The groups are shells around one centre, one inside the other: the same stretched ball of 6 dimensions in 6 sizes.
In the rows, 128 means zero.
Some rows, each with its group after it:
[139 207 154  62 127 116 114  79  86 202 105  92 130]
(1)
[104  99 116 184 103 157 130 170 140 100 117 164 133]
(0)
[104 122 123 149 132 157 112 146 136 162 107  97 139]
(0)
[127 169 143  71 158  73 129  72 160 111 156 117  87]
(3)
[137 185 149  81 141 125 117  91 123 184 106  86 123]
(4)
[103 108 114 226  97 203 113 180 125 162  93 125 163]
(5)
[127 128 132 145 109 161 121 150 123 142  93 143 133]
(4)
[122 133 129 162 129 144 108 121 140 140 126 128 121]
(2)
[140 182 147 109 124 143 113 101 109 187 100 103 132]
(2)
[134 159 142 110 130 114 135 106 151 115 127 139 107]
(2)
[ 85 104 108 199  97 154 125 169 118 117 131 154 148]
(1)
[113 188 145  19 147  77 125  83 100 174 126  81 118]
(3)
[ 71  93 106 152 130 142 129 174 146 125 124 104 142]
(3)
[111 154 135  82 143 115 110 108 113 172 119  89 125]
(4)
[125  73 117 228 100 188 125 186 170  77 103 192 123]
(1)
[154 176 151 103 122  97 126  77 130 107 140 172  92]
(5)
[117 168 141  51 137  78 119  86 100 142 139 122 109]
(3)
[102 142 132  58 154  58 126  90 138  99 165 128  91]
(1)
[128  97 125 188 124 171 112 155 165 114 106 149 118]
(2)
[ 85  73 105 188 116 154 122 180 147  97 126 149 133]
(2)
[114 120 131  90 159  91 116 105 161 102 147 125  90]
(3)
[118 143 127 190 104 185 114 149 117 178  95 113 156]
(4)
[121 152 140  64 138 104 126 111 124 141 115 115 113]
(2)
[ 87  75 109 157 140 143 123 172 170 101 123 122 122]
(5)
[ 87 153 126  77 142  86 127 109 118 144 147  93 125]
(4)
[ 98 145 124 125 120 101 133 119 122 113 151 140 123]
(1)
[109 176 132 134 115 139 109 109  86 197 121  95 151]
(3)
[158 196 161  53 140  96 116  63 117 157 118 123  97]
(3)
[142 161 141 151 107 131 116 102 115 129 130 167 116]
(4)
[126 187 147  57 140 104 129  93 120 169 114  89 121]
(4)
[110 191 139  88 120 125 117 104  78 207 111  80 151]
(5)
[ 99 176 132 104 112 139 123 127  79 205 103  80 162]
(1)
[142 183 153  58 153 107 115  79 132 171 113  89 107]
(5)
[104 107 123 129 125 149 119 159 130 138 101 122 133]
(4)
[141 112 130 210 104 196 112 159 147 133  89 159 132]
(5)
[132 187 150  48 157  78 119  64 131 151 140  97  98]
(0)
[ 93  91 117 109 140 101 134 148 162  74 140 146 103]
(5)
[141 125 136 161 115 165 120 142 147 125  97 154 120]
(0)
[ 79  53 101 187 117 162 124 201 155  91 115 149 135]
(1)
[104 110 121 148 117 163 110 161 115 158  97 118 144]
(5)
[ 78 121 119  69 157  79 133 126 147 113 149  96 112]
(1)
[129 179 145  79 130 114 130 101 120 159 113 108 122]
(0)
[154 137 143 154 122 148 120 118 158 110 111 165 103]
(0)
[102  76 114 162 117 139 121 167 145  81 126 173 116]
(3)
[ 91 130 120 126 128 110 127 130 129 121 144 123 126]
(0)
[129 159 137 143 102 137 128 122 112 134 118 156 130]
(2)
[132 116 135 112 147 120 119 121 170  99 123 142  92]
(0)
[122 151 140  61 146  81 119  90 128 121 141 129  96]
(2)

New rows. What belongs after each?
[103 172 132 104 119 135 123 124  93 192 107  84 153]
(4)
[ 82 110 110 184 109 181 112 177 110 177  99  96 168]
(5)
[104 157 132  95 112 113 128 124  91 150 122 127 136]
(5)
[164 173 156  95 140 117 121  81 153 128 116 140  91]
(4)
[150 175 156  36 157  72 125  65 149 116 135 130  77]
(4)
[144 144 145  96 130 118 128 113 145 110 112 154  99]
(4)
[109  77 116 178 126 145 122 163 172  76 128 166 109]
(0)
[126 155 133 172 103 168 102 125  93 184 105 126 148]
(3)
[146 134 142 112 147  97 120  91 173  78 147 167  75]
(5)
[121 133 134 101 118 128 124 135 115 132 106 142 122]
(1)
[139 114 133 164 112 166 113 146 138 123  97 163 119]
(5)
[130 131 130 181  97 157 109 133 107 133 117 171 130]
(3)
[136 196 155  22 166  81 125  65 140 165 124  75  99]
(1)
[115 128 125 179 115 178 105 148 121 173  99 112 148]
(2)
[158 193 155 110 118 118 120  76 117 146 124 148 109]
(4)
[ 91 134 128  53 149  91 131 126 131 134 127  94 118]
(3)
[153 140 142 154 119 127 116 103 147  95 133 185  95]
(5)
[126  95 126 166 119 139 128 149 167  70 126 183 102]
(0)
[129 129 134 130 125 108 137 120 162  71 141 176  95]
(5)
[116 132 136  61 156  91 131 113 160 108 129 116  95]
(2)
[119 163 140  70 150  66 125  75 140 107 163 130  90]
(5)
[143 116 133 178 109 145 128 136 160  75 124 197 102]
(5)
[122 130 134 105 145 130 109 120 139 147 112 109 114]
(5)
[125 109 127 177 114 179 111 159 137 143  92 138 134]
(2)
[153 151 142 171 109 164 123 124 145 130 103 159 120]
(5)
[109  87 114 217 107 173 116 170 150 104 119 164 131]
(0)
[123 148 135 128 136 122 128 113 156 122 131 124 112]
(0)
[148 181 157  30 158  60 128  58 147 109 145 134  74]
(4)
[ 89  69 108 162 129 125 123 164 160  69 143 163 110]
(1)
[142 131 134 184  94 168 126 146 133 114 102 182 126]
(3)
[122 120 124 204 106 190 106 155 126 160  97 132 146]
(2)
[115 176 138  96 135 123 124 106 122 177 116  83 134]
(2)
[114 156 139  49 149  90 120  99 122 147 126 101 109]
(2)
[ 90 130 120 134 121 142 130 153 126 150 113 102 146]
(2)
[116 151 137  84 157 120 118 110 150 163 115  74 117]
(3)
[ 85  90 109 167 111 145 130 176 135 103 123 148 137]
(2)
[109 119 129  89 137 105 134 135 149  99 125 137 107]
(2)
[120 103 118 242  89 194 113 170 133 123 108 172 144]
(5)
[ 98 168 131 100 125 126 119 118  94 189 116  82 148]
(0)
[134 145 139 129 123 155 114 129 127 160  95 120 128]
(0)
[144 175 147 114 133 124 108  84 124 161 123 120 113]
(2)
[133 187 150  50 143 101 118  82 111 175 115  93 115]
(2)
[130 139 137 114 134  94 123  97 146  88 151 166  90]
(2)
